The same things were measured in two ways. Each way mixes the same 12 hidden numbers, adds some noise and spreads widely along 6 directions of its own, which tell nothing about the thing.
Some things both ways: the first way, then the second way.
[-12 -18 -14  18   6  36 -11  -3  -2  17   6  28  -8  -6 -21 -33  39 -28
 -23   8 -15  -4   3  -9   4]
[-27 -15   9   9  26  23  44 -17  41   2  39  -4  24  24 -20 -33 -24 -19
 -18 -52  25  10 -25  24 -43]

[-11  -2  36   8  18  17 -10 -17 -23   9 -34  13   0  15  -3  25   6   1
 -11 -44 -34  22 -18 -11 -42]
[-45   3  11  34  -8  41  32 -14  12   3   2  -8 -14  -2  -2   2  -7   3
   1 -15  21  10 -31  -8 -18]

[ 22  10  -3   0  -5  -2   0 -23   8  -5  -5  -7  -4 -14  -2   3  -8  26
   0   5  21  -8  -6  28   3]
[-24 -22 -25  -6 -15   0 -16  54 -14  -2  35   1 -26 -18 -11  -2  24 -11
 -10  11 -23  -5   1 -33  13]

[-13  17 -14  12 -19   6  -1  -4 -15  14   7   9  -8 -15   0 -18   4   7
   7   8  14  -2  -8   2  24]
[ 36 -29  19  -4  -3   1  39 -38   9  -8  -4  58  15  17  -9   5 -50  22
  22 -15  16 -21  32  14 -31]

[ -8  14 -19 -10  -2  13   4 -18 -25   8   4 -10  10 -13   9  -2   8   9
 -15  -2  -2   5  -3  -6 -14]
[  0  10  24  -9  30   3 -11 -19  -6  -1 -13   9   3  12 -20  17 -16  -1
   5  13  19 -32   9  -8  18]

[ -8  23  11  -1  -6 -14 -20  16  -6  -5   8  33  12   1 -15 -12 -57   1
 -14   7  20   3 -14 -17  11]
[ 22 -13 -18  -3 -10  -9   6  -1   3 -12   3  13 -14 -19  -7  12 -12 -27
  16  26  -5 -16  29   9  -1]

[  0  39  -1   4  17   2  -8  10  -2  31  -3  22 -17  28 -24 -15 -11 -29
   7   7  -1  -3   1 -30  18]
[ -6   3  -7  13  20  10  -9  16  -1  -1   4   1  -3 -30 -15  -3 -14   2
  10   9  -8  -3  -5 -10   7]

[  6  12 -15  12  19 -20   7 -31  -1  41 -26 -15 -31   7 -21  -9  33   0
  13  -2  -1 -13   8   1   1]
[ -4 -16  19  -6 -45 -13  16 -29   6 -16  11  32 -22 -19   0  -1   9  14
  -4   9   7  -5  12 -31 -22]

[ 14  27  11   2  25  24 -12   4   3  32   8  32 -22   6  -6 -21  18 -19
  -3  17  -7  -3   8 -12  21]
[ -2  -9  -1  -5  17 -15  -5  22  13  13  -9 -24  -8  -3  -6   6  -7  11
 -12  10   7 -31   6  -1   2]

[  4  28  10   2   5   0 -15  -3  -9  31 -40  39 -32  29 -17  -9   6 -16
  38   1 -25   9 -26 -13  19]
[-43  -8  17   9 -18 -32 -23 -17  15   4  -3 -75 -36 -10 -15  17  30  11
   4   4   2 -30 -20 -11  20]

[ 16  19   7 -11   3  15 -17  -4  11  -3   9  17   7  26 -10 -13 -35  -8
 -25  -1  -6 -16   0   2  -2]
[-26 -21  -2   6 -48 -20  11   6  34   1  10 -14 -33 -11  12  20  25  19
   0  12   6 -14   8  -6 -13]

[ 44  23  20 -19   4 -21  -8 -18  -1  -2 -11  -4  25  -5   7  21 -34  28
  -4  -5  12   3 -14   8 -13]
[-11  10 -21  -7   3 -19  -8 -11  24  -8 -10 -32 -25  -1  10  16  19 -14
   2  -2  30 -22  19 -13   6]

[  2  15 -31  -7  -2 -28  -3 -39   1   6   4 -25   1  14 -21  -6  -8   5
 -10  -2  28 -23  -3   3 -11]
[-18  -9  -8   7   2  21  -4   5  -3 -19   6  30 -25 -24  -5 -11  -1  17
  29  10  -8  17   8 -24   0]

[ 10   6  -1   2   6  -2 -10 -12  -6  -2 -26  20 -11   7  -8 -11  17  26
   4  21 -10  -3  -1  13   2]
[-15  -5   8  28  46   7   6  -9  29  13 -38 -26  -9   3  10  -9 -26  43
  10 -13  11 -10 -27   5 -11]

[  8   7  -6 -16 -12   0  -9 -24  -4 -27 -19  -1  14   6  -4  14 -31  16
  -2 -13   8   7 -29   9 -29]
[-37 -12   5  -2  -4   8   2 -27  15 -18   9 -21 -22   7  -6   5   6  -5
   9 -23  10  -4  -8  10   1]

[  4  16  23   7  23   0   1 -20   0  -5 -17  -1  -2  11  -9   6 -17  22
   0 -13   2  -6  -2  -3 -16]
[  0  -4 -13   7  24  22   4  15  -3   0  -9  22  -2 -25   7   2 -20  27
   5   1   4  -5   7 -17  -5]

[ -6  21   8  -6   4   2   2   7  16   9 -23  20 -13 -11 -18   8 -23  -7
  28  -4   1   3 -23 -17  19]
[-28 -31  11  23 -22  20   3  13 -31  13 -14  22 -48  -1  -5  12  -2  48
  16  -5 -21   0 -16 -53   1]

[ 25  32 -28 -15  -5   7  -3 -17  -2  -1  -9 -42   9  14   8  14  -8  28
 -14  -3  14   8   7  18  -6]
[ -9 -28  27   5   0   3   5  -9 -14   9   4   4  -7  -2 -27 -13 -10  22
  -6 -21   1 -15  -9 -36 -13]

[ -4  36   7  -9  32   9   4  -8   2  30  -2  17 -24   1 -11 -18   2 -13
   3  23   1 -14  12 -13  12]
[ 12  -1   4 -12  -7   3   6  -7  12 -10 -11  42  -1 -14  -6   4 -24  17
 -11  22  -3 -11  25  10  -8]

[ 21  -7 -16   6 -17  -6  -2 -35   2 -18   9 -20  13  -7  -5  -2 -15  23
 -18  -7  23 -19  -3  38 -14]
[-32 -42  -6   6 -12  -5   3  14   3   9  18 -10 -35   3   0   5  18  25
  -1 -32  -6  -3  -6 -33  -7]

[-16 -13 -41  11  -7  14 -13   2  -3 -41   0 -19  16   9 -18  -9 -41   5
 -21  -4  14   5  -4  15 -11]
[-19   3   7  -6 -19 -19   1   0   5 -15  13   2 -19   3  -5   6   8  11
  25  29  -5 -25 -19  -7  14]

[  3 -17   1  24  17  -8 -25 -22 -21   4  -4   5   6   5  -8 -15   3   8
  -6  -4  -6   0 -10   0  -6]
[  6 -23   5 -12 -15 -20  24  -3  13  -1  14  29 -16   5 -14 -11 -13   9
   2   2   3  -3  15 -14 -20]

[-27   2   7 -11 -12 -13 -22 -16 -23  31   3  17  31  -2 -10  -7   3  -7
 -41  -8 -12 -12 -10 -19 -11]
[-17  27   8  18  48  25 -17   9  -1  12  -5 -22  11 -10 -37  -6  -9 -29
 -11  -3  22 -11  -2 -22  13]

[  3  13 -13   3   1  -7  -3 -13  10  44  -2   7 -36 -11 -19 -17  11 -22
  13   5   6 -15  -5   6  30]
[-17  15  -8  10 -13 -12 -28  38 -12  -5 -16  -7 -36 -10   6  19  23  16
  24  53  -8 -31   4 -31  35]

[-14  -2   5  14 -16 -13  11 -16   9  -6 -14  10  -9  -8 -26  -3   0  22
  -2  -1  11 -27   1  19   3]
[ 21   3   0 -25  14  -1 -11  18  -3 -10  18  18  33 -25 -13  15 -22 -11
 -19 -20  11 -29   9   3  11]

[ -1  43  21 -13   9  -5   5 -38  -6   5 -11 -16 -13  21   4  40 -11  18
  21 -20  11  -8 -16   4 -11]
[-19  31 -17  -4 -14  43  16  18  11 -25  18  38   8 -32  -7  14 -23  -1
  23  19  17  13  16  20   3]

[ -5  30   3 -11 -15  41 -14  -8 -12 -10  14  17  20  10   8  -9 -18  -5
  -3   1   0   2 -25 -13   4]
[-27  22 -29  19  71  34 -17  27  16 -10  -4 -11   7   0  -4  -2 -14  17
  45  10  12  -8   2  12  26]

[ -6 -14 -24  21  14 -10 -12  -6 -13  23   6  11 -14   3 -27 -20  -2 -38
  -8   1   2  -5  -1  -2   1]
[ 13  -5  17   8  41  21   7   1  -3   5 -16  38  15  24 -29 -18 -60  20
  10 -37   0   3 -13  11  -6]

[ 11  -5  12  10 -18   4 -13   3 -14  11  -8  39  10   6 -14  -6   3 -16
  -2 -11 -24   0 -21  -4   3]
[-38  -3  -6  19 -39 -12   8  16  33   1  27 -26 -29   4   1  18  28 -15
  12  -9  13  -2 -22  -8   5]

[-14 -13   7  14   4  -5   3  -9  18  -1 -43  26 -37 -16 -26  -5  -3  11
  22  -5  -7  -6 -16  14   7]
[-13  -9  13  -7 -34   5  30 -24  29 -19  31   6  13   1  -6  -2  -6 -26
 -21 -21  17 -12  -7  26 -24]

[-21  33 -31 -12   1  55  10  23   6  13  -2  -7   9   9 -18 -13   3 -25
 -36   2  -6  14  22 -21  -5]
[ 31 -29  61 -50 -69 -45   1 -51 -33 -18   8  44   3   2 -21  22  -3  12
 -33   9  -2 -67  20 -25  -6]

Other things, the second way, with their names:
(437): [ 26 -19  21 -24 -29 -14 -30  33 -37  -3  -4  52 -13 -19   3  16   4  17
 -30  16 -22 -32   9 -51  17]
(376): [  0 -28   5 -26 -25   4  11  16  -6 -16  27  47  -5 -10 -14  -2 -16  23
   7 -17  -8  -3  14  -5  -8]
(30): [  7 -22   8  15 -12 -15 -22  54 -26  25 -11  34 -32 -10  -6  16   4  49
  18   5 -13 -14   4 -79  15]
(712): [ -6   5 -10 -14  24  18 -22  21 -12 -18  10  17  17 -29  -7  -1  -4  10
  -8   3   1 -21  13 -16  13]
(515): [-16  -3  14  12 -15  19 -10  21   3 -12 -19  -6 -24  11   5  -1   2  -1
   4  15   3 -18  -6   8   3]
(769): [ -7  -3   0 -25 -56   8  -8  22   0 -29  47  47   0 -10 -18   2  17 -47
 -29  12 -12  -1  17   0   7]
(213): [  0  -5   9  -6 -24 -10   4 -11  12 -13  -4   1 -17  21  -5  -1   6 -15
  -7 -16  25 -20  15 -11 -12]
(192): [-24   5  -6 -11 -11  -6 -16  14   2 -18  25 -31 -12 -16 -22  -6  19 -38
  -8  17  -1 -17   2   7  15]
(442): [-35 -20  -7  -1  10  14  -9  21   2   8  15 -24  -9 -13  -4  14   6  16
 -11 -28  -1 -10 -22 -10  11]
(16): [-18  12  -8 -16  -6  13  -1 -17   9 -18  25  -4  14  -9 -16   4   5 -52
 -39  -5  11 -14   5  14   1]
(403): [-22 -23  21 -16 -58 -22  -9 -12 -15  -7  27  -9 -13 -14 -24  15  19   1
 -29   5 -18 -37  -7 -14   5]
(502): [-25  -4  26  -7  30  20 -29  -9  -2   6   5 -29  12  -8 -28  -2  14 -22
 -45 -29  21 -24   6 -29  10]
(309): [-26  -5   5  -8   1  11  -3   7  12 -10  30 -13  -3 -46 -12  -1  -4 -10
 -13   0  -4   7 -15   8   3]
(621): [-31  -1   2  19  29  25   3  22  -1  13  15 -11  -6 -16 -17 -12  -7  -7
  -4 -11   5  11 -27 -24   0]
(751): [-39  -6 -13  25  -7   0  36 -44  29  -6   6 -18 -28  14  16   4  13   4
  16  -4  25  -5 -13  -9 -22]
(157): [  5   6 -11  -2 -37  -8  27 -36  14 -37 -21  43 -29  34  26  20 -15  13
  46  27   9 -24   6  28  -3]
(324): [-22  40 -17  12 -19   8  -3   0   6 -38 -11  23 -26  -8   9 -14  12   2
  28  58   5  -5   3  -8   6]
(654): [-18 -17  -3  25 -22   5  33 -35  20  10  10   5   0   9  -8   8  -3   4
 -17 -30  17 -11  -2 -14 -30]
(575): [ 18   5  12  -3   0 -36 -23 -25  19 -18  -7  -3   5   2   0  18  -1  -6
  25  -2  20 -40   5   0  21]
(435): [-26 -15 -21  30 -26   1 -31  33   7  -3  -3 -10 -46 -18   7  11  38   5
  14   8 -15   2   6 -33  15]
(229): [-60   1 -19  15  31   1 -14 -11  32   1   6 -64 -30  10  -4  17  34  -1
  17   0  21 -18   4  -8  19]
(193): [-12 -23  11   1  21   5   6 -14   8  19  16 -37   9 -46 -28  -9 -14 -13
 -48 -26   4  -5 -10  -8 -21]
(732): [-55  21 -17  48   2  33  -4  28  24   7  15 -17 -11 -18   5   8  32 -17
   0  26   3   4 -23 -19  12]
(639): [ 13 -36  10 -22 -32 -13  23 -26  27 -26  28  47   2  12  -5  -3 -11   5
   6 -20   2 -10  23  23 -23]
(541): [-55  16 -32  35  15  24  -4  25  20  -5  23 -26 -26 -43   1  -2  24 -10
  21  34  -5  18 -19 -16  13]
(738): [-20   2 -28   7 -36   3  19   8  33 -31  21  14 -24 -21  24   0   7 -11
  20   2   4  18 -12  19 -10]
(96): [-17   6  -8  23  14  22  35 -41  44 -17 -35  -7  -9  33  18   8 -38  21
  37 -30  36  -5 -10  52 -21]
(789): [-20  -7  10  -8 -39   1   7 -15  21 -24  -9  21 -38 -10  30   8  16  24
  -5   8   4   2  -4  -9 -10]
(448): [-20 -24  16  14 -22  13   5 -25 -17  -5   1  16 -29  12 -15  -4   2  -9
 -12  -2 -11  -6 -11 -23  -7]
(205): [  4 -23  41 -18  14 -31 -36  10 -15  28 -27 -30 -22   6 -16  36  -2  32
  -4   1   5 -52   5 -37  35]
(623): [ 15  -5   6 -12 -40  -9   4   2  -4 -22   0  59 -18  -7  -1   5 -14  19
  23   4  -5  -6  11 -13  -2]
(35): [  3 -47  10 -19 -32   0  -1  32  -4  11  21  28 -14   9 -18   7  -5 -12
 -37 -36 -14  -2  12 -14  -6]
(24): [-24 -19   5   4 -40   5  17  -4  -4  -1  26  18 -26  -3 -13  16  13  -7
   4   1   7  -5   6 -30  -6]
(253): [ -6  17  11   2  26   1   5   1  23   2  13  -8  36 -17  -8   5 -23   1
 -12  -1  12 -27 -25  20   4]
(762): [ 12 -19   8 -29   0 -28 -11  15  19  -6  16  13   6  12 -15   4  -2  -4
  -8   5   1 -33  27   9   8]
(183): [-10   7 -10  12  12  12  -2 -34  12 -37  28   2  -3 -32  -3  -3  13 -54
  25  19  12  -1   0   4   9]
(401): [ 46  -8  -4  -5   3  -7  -9   1  13 -19 -34  50   9  -7  23  11 -28  23
  10   2   5 -27  31  14  -6]
(669): [-24  15 -34 -12  34  30 -23  48  27 -26  56  -5  42  -3 -18  -4   2 -57
 -11 -38   8  -5  -6  44  26]
(106): [  8  35 -40  -8  65  45 -35  69 -10 -15 -12  31  33 -36  12  11 -28  18
   8  13   6 -19  14   7  35]
(174): [  4 -23  13 -12   9 -21   3 -50   8 -15   3 -14  -5   4 -10  10 -13   3
  14 -42  21 -26   3  -3  -4]
(74): [-15 -34  22  -2  10  -5  12 -16  -8   9  18   3  -8  -2 -21   5 -18  34
  16  -9  -4 -17 -15 -21  -2]
(225): [  3 -35  15   9  -6  -9   6 -38  20  -5 -43  -1 -30  17  20  14 -18  51
  20   0   3 -28  12  16 -15]
(114): [-26  -3  -6  29   9  13   4   4  16   5  -9  -7 -17  -5  23  12  13  11
  -1   6  10 -12 -18 -20  -1]
(506): [-22   9 -20  19   7  35   4 -17  29 -31  10   9   4 -24  26  10  -2 -31
   4  -4   5   8 -24  35   5]
(282): [-25  25 -34   8   2  41 -23   9 -31 -33   6  10 -14 -37  12  24  22 -19
  19  35   6 -17  11 -28  33]
(474): [ 25 -21  39  13  -5  -7  33 -38  14   5   4  27  15   5 -16  -6 -31  -6
  -4  -6  15 -19  -4  -3 -31]
(226): [  3   7  -5   8  47  21   1   0   2   3 -16   0  19   7 -10  -4 -29   0
  -6 -36  28 -17   1  -7  -6]
(600): [-11 -26   2 -25 -15  -2  -1   4 -11 -12  27   1  -2  -3 -24   8  -8  -2
 -10  -7 -14 -24   8  14   3]
(528): [-38 -20   4  22 -30  -4   1 -41   7   1 -11 -33 -49  -1  10  31  34  -4
  -5  -1   6 -15 -12 -30   4]
(121): [ -9   6   8  29   5   8   6  45  22  16 -15   9  -8  20  -7   3 -26  28
  24   5   5 -10 -19  10   3]
(175): [-11 -24  -4 -12  12   0  10 -12  23   4  16 -25   8 -17   3  21  -9  -3
 -27 -44  17 -16  -4  11  -8]
(519): [  2   2   9  -6  -6  -5  -5   4  -7 -19  15  24   4  10  -9  -3  -1  -7
  11  13   3 -29  -5  -9  11]
(587): [  1  -2   7 -12 -25  -7  12  -4  21 -17  -2  45 -10   8   8   9 -16  23
   5  -3   0  -3   2  10   0]
(33): [-10 -13  -9  11 -40  -2  27 -16  39 -19  -7   5 -29  16  22   4  -2  -1
  14   0   7  -3   0  33 -24]
(140): [ -7  -3 -14  -7  -7 -13  -7   5  -2 -23  45  29   1  12 -29   1  13 -35
  21  20  -6 -19  20  -6  20]
(675): [-19  -9  16 -33 -59 -28  -1 -12  20 -25  51  -8  -5  -1 -25   5  29 -58
 -29  16   4 -26  12  13   1]
(258): [-30 -62  38  16  -2  23  -3 -12 -11   8 -15  -9 -34 -25  -4  -2  -6  60
  -2   0 -24  -4  -9 -22 -16]
(412): [-31   7 -17   0 -38  -5  29  23  29 -14  51   4 -13 -11 -11 -12  14 -31
   1  24   0  13  -9  11 -14]
(337): [ -6 -13   3  -5  11  17  10 -14  -4 -13   8  18   4  14 -16   0 -30  -2
  13 -29   3  -9  -6  16  -1]
(260): [-24 -17   2  -5  -5  12   4  18  -1  -1  23  17 -13  -1 -20  -4 -19  13
   3 -26 -16  12 -21   5   5]
(331): [-29 -29 -15   7  11  35   5  40   0  -7  41  19 -10 -12  -5 -29   2 -17
  -9 -16 -16  26 -24 -14  -9]
(160): [-34  -2   9 -10  -5  14   0  -2  -6  -2 -30   0 -40  29  -3   3   0  43
  -3   0   9 -14   9 -19  -1]
(542): [-34   5  -8  18  11  26  13  15  10  -9  -2 -23 -16  -1   7   7 -10   8
  29  -7  14  -5 -28  16   3]
(389): [-21  -4  10  -7 -35 -15   6 -25  28 -20 -13  -6 -36  16   5  19  11  24
  30  25  16 -26  26   9  -2]
(648): [-36  -8  10  22   7  10  -7  -4  -6   9   9 -26 -18   2 -22  -3  22 -26
 -16   5   1 -12 -13 -37   5]
(134): [-29  -9  20  20  26  29  16 -43  15  -8  18 -29   5   1 -25 -21 -17 -40
  -8 -38  13   9 -36  24 -13]
(415): [ -6  16 -25  26  16  37 -10  39  -9 -23   2  53  -2  -8  -2  -7 -26  10
  40  16 -23   9 -19  13  23]
(290): [-16 -17  -2  -6 -32  -4  -5 -13  -7 -18 -10   0 -36   1  -2  -3   9  11
  -4   2 -11 -13   1  -7  -3]
(725): [-11 -15  -3  11   6  25   2  13   5 -11  27  23  11  -9 -11  -3 -15  -7
   4 -12  -9   1 -10  12  -1]

Some of these things the first way, each followed by its name:
[ 45  -9  -4   7  25 -34  -6 -34  17  49 -31  -9 -46 -16 -14   2  12  -7
  23 -18  -1  -2 -12  21   2] => (213)
[  7   9 -18  -4 -10  -5  -6  -8  -8  -3  -1 -11  25  11 -18   5 -17  -1
 -19  -2  10  -3  -2   5 -10] => (623)
[ 16   4   1  19  13 -12   1  -7  -8 -24 -42 -12 -22   3  -4  19 -51  28
  40 -19   7  22 -22  33 -13] => (415)
[ 21  19 -11 -15  28  -8   6   6  17   2 -39 -11 -22 -20  -5  10 -49   6
  18  -8   7  25  -8  -2  -8] => (448)
[ 23  31  33  -6  24  47   1   6   5 -18 -17  23   2  32  -4  17 -28  -8
   4 -21 -21  19 -13 -18 -25] => (442)
[-24   7 -20  10 -29  12  -1  -6 -19 -46 -14  -7  15  -1   0   1 -13  49
  14   8  13   5 -18  13   9] => (74)
[ 30  26   3 -22   1  -5 -18 -19  -5 -21 -30  -9   7  15  11  29 -28  41
  -2  -5   9  22 -19  20 -23] => (192)
[ -3   3 -23   5   4  -5  -6 -17 -31  20 -14   5  -9  21 -16  -1  24 -13
 -29 -13  -6  18   1  -6 -40] => (134)
[-11   0  27  -7 -31  -8   0 -14 -34 -14 -34  23  36 -26   7  15 -13  47
 -17 -14  -9  13 -26  10 -35] => (528)
[-14  27  12   2  12  38   8  40  15 -18 -36  39 -10  10 -20 -11 -20   5
  25  21 -24   8   2 -19  30] => (253)
[ 17  -6  14  28  15   6   4 -20 -25  -8 -32 -19  -1 -16  14  12 -10  39
  16 -25  -3  26 -11  22 -25] => (751)
[-31   6  -3   8 -35  20  -1 -25 -27  -2 -15  -1   3  -2  -1   2  25  28
 -27   0   1  -1  -2  39 -18] => (403)
[-11  -4   2  -6  -5  23 -20  -9 -16  -1 -15  27  11   2  -5  -9   2  -1
 -24  -5 -19  13 -16  -3 -18] => (675)
[ -9 -13  21  13  -2  11 -19 -34 -12 -39 -24   6  15  20  -6  12 -19  32
   2 -26  -6   2 -31  10 -31] => (376)
[ 36  -4  12 -11   5   7 -12 -24  -9 -11   8   6  18   7   4   7 -21   3
 -46 -22  -6   1  -4  15 -47] => (35)
[  8 -11  39  21  29  20   3  -8 -12   4 -43  26 -12  -3  -3  -2  -1  13
   5 -34 -41  17 -10  -4 -32] => (114)
[ 42  33  18 -12 -18  28  18  -6   6  -2 -32  34 -19 -14  11  12  12  21
  45   7  -9  11 -30  19  11] => (669)
[ 22   1   2   6 -10  -8  -5 -40 -32   2  -5  -8  -5  -6  13  25  10  22
  -5 -12  12  12 -14  41 -30] => (96)
[ -1  15  38 -12 -11  19 -14   8  -4 -10 -23  36  38 -10  -2  11 -15  20
 -11  -5 -17  13 -23 -17  -5] => (226)
[ -9 -11 -13   2  -7 -14  -5 -35   7   9  14   2 -13 -26 -13 -31 -30 -11
  10  -3  17 -34 -22  13  13] => (229)
[ 25   1   1 -14  34  -8   6 -28  23 -12 -42  -4 -13   9 -23  11  -5  13
   0  -9  -9  -7  -1   2 -37] => (789)
[  4  40   0 -29 -14  36  10  13  -1  21   4  15  15  -8   3 -10  -6 -13
 -31   6 -16  -3  11 -10   3] => (732)
[  6   9 -13  -1 -16 -12  -8 -38 -18  24  -7  -7  -5 -11  -5   4  33  17
 -23  13  23  -3  -1  37 -18] => (290)
[ 18  -3 -10  13  -8 -22  -6 -12   2  22   2  -7   7   6 -18 -15 -10  -6
  -2 -14  -5 -23   0   2  16] => (30)
[ 12  24 -11   4  41  -4  -1 -26  -4  -6  -3 -17 -17  67 -26   5 -22 -17
 -23 -21   3  -8  16  -9 -47] => (309)
[ 28  28 -13  -2 -21  -9   3  15  -4   6 -38  17  -2   5  -9  -9 -17  12
  37   8 -12  14 -17  -1  25] => (575)
[ 17  -4 -33  16   0  -9   7 -26   7   6  -7  -6 -35  -7 -14 -29  -2   1
  18   5  15 -16  -5  23  11] => (639)
[ 23  -6   5  11   5 -39 -12 -34   6  50  -5  16 -29  11 -27 -29 -24 -35
  -6 -28  -5 -29 -11  13  -9] => (435)
[ -9   3   3   0  23  -7  -9  14  23  -5 -17  24  -3   8 -36 -10 -40 -18
   6  -6  -8  -7 -10 -33  10] => (621)
[ 15  11   9 -18  12   7  -4  13  40 -36 -47  37  -6 -11 -24   2 -32  22
  31  15  -1   9 -27 -18  12] => (331)
[-16  39  16 -13  -1 -12  -6  -7  -3  -6 -19  21   8  21 -16  -1  -3  37
 -19  24   8 -16  11  -5  -1] => (193)
[ -8 -10 -13  15   5 -26  -6 -17 -23 -21 -26 -14  15  23 -19  -3 -57  13
 -22 -47   4  14 -13 -10 -57] => (183)
[ 13  18   2 -13 -20  25 -20  16 -11  10  -2  47   6  -2   5  -6  21  -3
   4  25 -24   8 -17  -2  36] => (121)
[ 11 -16 -41  25  29   4   4  -2  22  13  -9 -27 -41  -4 -28 -20 -27 -31
   4 -22   7   3   5  11  -1] => (519)
